The rows of a group lie close to one hidden flat surface of 12 dimensions, which may be shifted away from zero. Surfaces can cross.
(in the rows, 128 means zero)
Known rows, each followed by its group:
[155 115  55 111 178  85 106 153 129 112  91  96 166 192  96  53]  (0)
[108 182 138 164 148 127 169 129 144 141  71 121 120 116 141 123]  (2)
[148 160 141 138  87 126 148 132 119 221 117 153  81 116 119 145]  (5)
[145  89  91 106 128 173 167 102 142 165 125 119  72  36 118  96]  (4)
[ 77 183 164 203  94 125 124 139 146 163 131 138 140 138  86 148]  (5)
[123 159 106 105  86 151  91 154 166  98 102 149 118 161  89 145]  (1)
[ 85 118 154 204 120  58 184  80 137  65 115 130 179  84 164 139]  (0)
[ 99 134 131  94 154 119 106 124 133 130 153 185 159 140 125 124]  (0)
[140 141 133 143  86 144 130 143 123 112 138 111  58 143  93 115]  (1)
[147 175 126 130  55 100 117 113 139 166 153 118 128 111 151 164]  (3)
[125 102 124 118 150 108  98 136 119 113 161 137 160 116 125 131]  (0)
[ 83 152  97  56 110 123  89 119 206 170  93  88 106  83  88 134]  (1)
[144 116 129 156 109 136 126 108 138 142  89 121 160 126 113 127]  (0)
[109 144 162 159  64 167 145 158 163 147  99 102 106 116 128 121]  (2)
[150 181  97  91 149  92  97 102 158 124  82 131 127 110  88 106]  (2)
[134 133  99 136 102 122 142 122 128 140 141 168  96 123  93 116]  (2)
[ 76  51 100  64 145 114 138 145 160 193 156  73 151 125 137  86]  (1)
[120  86 109  95 124 184 109 140 148 160 133 172 171 101 136 107]  (5)
[127 156 173 142 126 126 146  97 136  89 109 105  95 124 108 109]  (4)
[143 123 141 122 151 128  91 139 125 101 126 119 128 132  81  86]  (0)
[159 172 135 124  99 111 100 130 130 145 128 130 135 138 121 151]  (0)
[119 171 155 139 101 108 106 119 160 121  97  54 102 110 105 117]  (1)
[180 159 110 126  60  89 147 130 132 168 111 169 174 142 151 150]  (5)
[115 155 144 122 109 136 104 167 129 172 143 119  91 131 141  94]  (3)
[129 116 143 101 136 134 153  67 129 118 141 158 108  95 112  89]  (2)
[183 134 131 111 123 127 169 140 101 117 166 104 111 127 147 162]  (3)
[ 70 133 176  89 179 108 132 146 156 212  69 107 181 159 129 140]  (5)
[143 152 127  61  98 138 153 126 148 123  85 183 117 139 162 119]  (5)
[121 115 157 151 150 122 132 108 125 132  91 102 120 147 109  86]  (4)
[146 118  95 113 129 131 131 126 135 132 112 131 151 135 126 137]  (0)
[157 159 116 117 114 124 158 100 119 107 157 160 128 127 129 165]  (4)
[147 130 135 131 120 158 112 126 144 119  68 140 152  93 157  82]  (5)
[175 158  64  81 160 161 122 163 135 141  86 107 108  83 156 214]  (1)
[128 207 202 125 167 156 108  77 122 117 116 153 116 101 144 129]  (4)
[ 70 104 139 102 212 102 119 125 131 108 153  89 147 133 115  86]  (4)
[131 159 157  91 143 133 139  86 157 131  78 121 143 125 119 135]  (1)
[134 116 181  48  46 189 124  97 164 146  96 145 109 156 127 126]  (4)
[140 119 124 120 124 118 117 104 135 111 144 149 125  79 110 114]  (2)
[157  58  46  85 151 133 114 118 109 154 151 140 148 138 131 131]  (1)
[ 74 156  92  42 125 122 110 107 192  91 108 194 112 122  75  63]  (2)
[141 128 142 128 165 117 133  87 128  73 156  85 147 116  84 164]  (1)
[156  90  59  80  85 121  94 119 141 211 134 108 101 113  99 139]  (1)
[116 102  64 121 148 131 111 157 118 167 104 190 133 141 160  86]  (5)
[118 168 138 108 106 142  82 143 137 111 119 122 118 146 156 138]  (4)
[136 155 191  94 134 122 135 150 118 165 142  89 109 145 145  93]  (3)
[183 118 156 129  81 138 170 123 117 156  84 126 129 174 119 117]  (1)
[144 125 107 110  95 119 143  91 144 160 125 151 100 140  35 142]  (1)
[114 139  90 136  90 109 169 114 161  81 110 155  78  96  97  90]  (2)
[174 143  92 133 106 132 118 199 115 147 152 119 142 136 118 202]  (3)
[106  65  89 122 122 165 179 137 116 104 197 140  74 143  69 187]  (5)
[151 110 104 154 123 148  94 149 134 112 108 146 203 149 113 139]  (4)
[127  95  92 120  94  75 131  77 116 136 191 160 146 174 101 119]  (3)
[121 117 160 131 152 101 108 113 131  79 145 130 162 113 120 112]  (0)
[104  83  37  82 125 125 153 123 159 103 122 143 139 142 148  91]  (0)
[158 147 134 134 140 154 107 115 137 148  70 124 138 136 102 119]  (0)
[151 118 142 109 124 131 133 141 122 141 145 106 108 140  97 139]  (3)
[128 162  81 112 102  90 159 143 156 150 123 132 114  80 141 146]  (2)
[167 116 143 127 145 112 160  74  72 117 154 117  68 146 133 129]  (4)
[125  80 117 117 115 115  82 128 141 116 143  76 144 138  99 103]  (3)
[110 161 110  80 106 130 118 130 165 148 116 122 119 114 143 113]  (2)
[120 181 116 140  97 110 157 138 137 118 111 154 100 138 143 157]  (5)
[155 147  86 151 128 133 147 108 121  89  96 150 132 148 129 138]  (0)
[107 147 131 102  76 129  95 160 165 178 134 147 154 126 120 129]  (2)
[157 118 151 136 115 102 105 114 123  85 123  31 109 118 151 121]  (4)
[ 84  92 143  50 175 154 109 155 115 110 184 157  86 184  99  71]  (3)
[159 133 133 103 118 147 127 118 143 132 116 145 118 103  71 133]  (2)
[127 114  92  74 112  90 157  87 140 141 145 115 151 139 163 121]  (1)
[130 127 136 118 128 109 154  88 120  68 168 114 145 125 188  93]  (3)
[150  72  76 149 112 202 118 136 125 105 161 190 178 108 110 157]  (3)
[138 103  87 121 120 116 181 132 150 157  90  94 136  78 157 156]  (0)
[116 127 146  81  83 167 114 135 172  74 145 126 148 133 107 139]  (3)
[128 165 157 107  71 165 115 158 161 122 122  99  83 103 125 129]  (3)
[117 160 121  96 162 167  55 133 171 144  50 133 131 169  44  63]  (2)
[ 73  66  86  76 103 120 148 179 194 102  95  85 170 156 123 135]  (5)
[124 149 158 170 115 146  86 151 118 131 113 118  87 160  96  87]  (1)
[114 143 120 197 118 153 166  88 135 104  95 190 133  86 139  61]  (5)
[ 83 115 106 117 114 118 115 117 142 126 140 167 125 122 142 102]  (0)
[108 151 138 111  87 108 182 124 149 123 146 129  52 142  74 118]  (4)
[117 117 122 134 167 138 168  61 102 121 127 167  79 118 141  79]  (4)
[149  58 108 167 142  79 161 128 109 169  44 105 132 178  96  67]  (5)
[148  93 110 175 160 146 148 132 104 189 128 139 151 108 113 147]  (5)
[152 143 125 119 164 120 164 123 113 169 121 132 145 123 130 168]  (4)
[176 115 115 145 123 163 177 232 108 111 140 114 106 151 127 126]  (3)
[105 129  88 117 160  71 106 126 141 117 144 170 190  85 143 118]  (2)

New rows, each followed by its group:
[182 108 131  83 129  90 205 151 105 209 149  94  87 151  77 175]  (3)
[143 172 165 120 174 138 143  64 148 109  31 117 145 113 135 125]  (1)
[173 136 122 125 121 114 103  71 125 136  97 148 172 156  96 142]  (1)
[133 108 106 140 139 124 115 138 123 143 114 135 117 131  99  97]  (0)
[ 92 196 144 179 107 143 116 161 147  77 128 101  97 128 110 192]  (5)
[140 104 138 205 147 168 188 139 111 161  85 137 115 139  80 112]  (2)
[131 134 158 161  49  99 137 143 156 170 103 110 117 101  90 141]  (0)
[105 132 110 112 137 118 149 128 126  60 141 135 108 172 131 132]  (4)
[117  88  86  74 140 106 185 118 147 163 159 117 152 101 127 124]  (4)
[136 123 128 124 111 108 137 121 151 122 106 108 158 129 115 126]  (0)
[161 119  91  92  73 144 102 154 171  78 111  88 155 141  95 176]  (1)
[165  98 109 108  77 209 124 164 117 120  35 109  61 173 176 158]  (4)
[127 140 159 100  86 162 155 104 169 139  92  87 144 161 121 108]  (2)
[168 135  44  95  78 127 132 129 146 105 129 129  86 152  78 126]  (2)
[138 110 138 123 127 129 165  98 114 108 169 164 158 150 140 101]  (3)
[142 134 183 104  86 105 111 107 162  92 145  81 189 151  98 139]  (4)
[125 129 187  99  95 181  86 118 155 132 144 121  93  58 119 110]  (2)
[134 113 138 138 122 133 114 122 137 115 125 169 209 150 108 166]  (0)
[149 138 147 104 113 133 138 130 132 119 119 123 140 156 129 165]  (4)
[121  96 154 109 107 146 152 145 202 137  61 107 179  94  56 109]  (2)
[136  96 185  67 145  86 128 109 115 122 173  60 123 168 122  79]  (3)
[148 174 105 150 199 111 136 110 102  87  97 154 129 166 116 108]  (0)
[128 106 132 148 101 150 162 100 148 180 105 134 150  91 131 102]  (3)
[105 139  99 120 134 134 109 140 152 128  93 145 154 147 123 106]  (0)
[101 106  68 167 142 138 141 141  99  88 143 166  65 149 121 119]  (5)
[ 77 141 137  70 102 159 120 215 194 110 125 135 220 148 182 116]  (3)
[166 138 139 125 121 114 118 137  97 144 150 122 109 175 117 170]  (4)
[ 97 117 113 117 122 126 203 104 153 174 111 156 112 116 118 113]  (3)
[143 193 138  75 102  80 105 123 156 159 124 122 172 159 136 137]  (0)
[129 101 121 112 175 126 141 118 113 108 112 135 142 151 135 144]  (5)
[144  83 124 120  61 120 142  97 152 164  77 100 159 152 139  94]  (4)
[129 115 115 143 157 135 118 132  93 143 120 131  78 147 129 112]  (4)
[188  97 156 158 123 114 171 111 119 101 139  26 114 108  71 149]  (1)
[139 155 157 145 135 101  97 130 104 128 159  73 124 140 141 130]  (1)
[ 73 141  96 136 141 136 143 166 160  66 143 127  95 145  57 142]  (1)
[116 103 114 150  65 124 103  94 135 162 156 154 136 133 115  83]  (3)
[107 124 117 118 109 104 117 128 146  99 148 110 145 147 138 111]  (3)
[135 112 129 144 100 129 159 138 154 105  84 131 169 154  94 127]  (5)
[121 172  43  95 104  93 128 123 138 194  99 172  98 142 151 146]  (1)
[123 128 101  97 153 107 129 167 128 133 148 111 165 140 164 145]  (3)
[135 107 150  92 143 123 123 180 149  60 137 104 133 106  62 125]  (0)
[ 73  92  59 130 103 106 182 147 149 120 119 149 101 153 126 106]  (5)
[106 116  90 143 110 125  89 159 118  98 152 171 131 209 105  91]  (1)
[105 137 200  67  99 139 104  98 153 175 143  82 103 102 152  67]  (3)
[111 131  82 151 154 171  77 188 126 143 115 167 141 114 140 131]  (5)
[ 76 133 123 190  60 145 192 152 177 147  88 135  91 123  67 112]  (5)
[122 123 126  99 149 108  78 167 152  77 116  35 150 136 111 156]  (3)
[128 138 156 128  83 119 186 143 156 163 105 150  90 113  62 142]  (0)
[113 135  93 203 118 112 145 133 128  89 103 129 111 139 113  99]  (3)
[139 124 132 153 141 133 124 133 110 123 130 125 120 133 111 118]  (3)
[ 82 135 163 130 151 110 145  45 147  84 109 121 124 124 115  84]  (3)
[161  94 137  99 125 124 122 137 112 148 133  51  88 136 128 145]  (4)
[118 109  68 133 178 126 153 155 106 100  76 167 108 153 149 117]  (5)
[141  98 136  95 158 162 114 131 122  90 117 113 163 156 131 153]  (4)
[186 133 156 110 104 154 127 108 139 158  82  85 105 109  97 145]  (1)
[169 111 102  58 123 133  93 162 134  75 100 136 161 159 165 149]  (5)
[175 113 188 158 177 163 125 145  93 112 119 108 127 151  58 127]  (3)
[130 147  86  96 103 151 106 144 148 172 104  93  81 127 129 106]  (2)
[153 158 109  95  73 133  96 133 155  89 126 122 140 158 117 136]  (0)
[117 139 126 130 166 113 120 126 118 168 124 126 128 147 114 125]  (1)
[108 126 147  78  93 125 122 102 154 194 143 129 117 121 106 122]  (3)
[124 113 138 126 140 108  93 142 105 134 170 116 149 167 130  92]  (3)
[165 143 177 158  89 180  66 108 106  75 109 130  92 158 113 113]  (4)
[123 168 148 122 113  89  81  93 126 154 135 125 174 140 181 117]  (4)
[109 128  99 111 163 126 144 115 136 136 116 140 127 100 148 101]  (2)
[149 160 185  85  86 153 112 131 146  88 117 102 137 161 170 121]  (1)
[162 130  85  67 150 152 115 149 134 112 125 123 135 138 112 141]  (0)
[104 198 141 127 106  91 120 120 154 130 118 133 166 135 148 134]  (4)
[163 113 136 137 163 171 184 135 108  98 135 140 114 122 111 145]  (3)
[152 129 140 116 100 180 113 145 158 117  70 149 203 160 127 164]  (4)
[127  55 187  98 172 148 134  95 107  96  98  44  82 157 119  77]  (4)
[ 95 150 108 105  99  97 113 167 125 149 163 121  55 169 117 123]  (4)
[137 156 177  97  71  81 160  88 175 160 116  98 118  17 139 122]  (2)
[152 124 145 142 117 107 104 154 134 121 121 104 142 117  88 131]  (0)
[114 121 154  76 158 116 182  94 163 149 136 137 193 112 107 130]  (4)
[ 89 107 182 149   7 138  93 133 159 131 185 139 161 146 126  94]  (2)
[168 152 120 154 150 102 169 146 110 140  62 157 161 157 135 161]  (5)
[107 127 105 119 101 155 134 153 149 148 136 154 124 117 140 110]  (3)
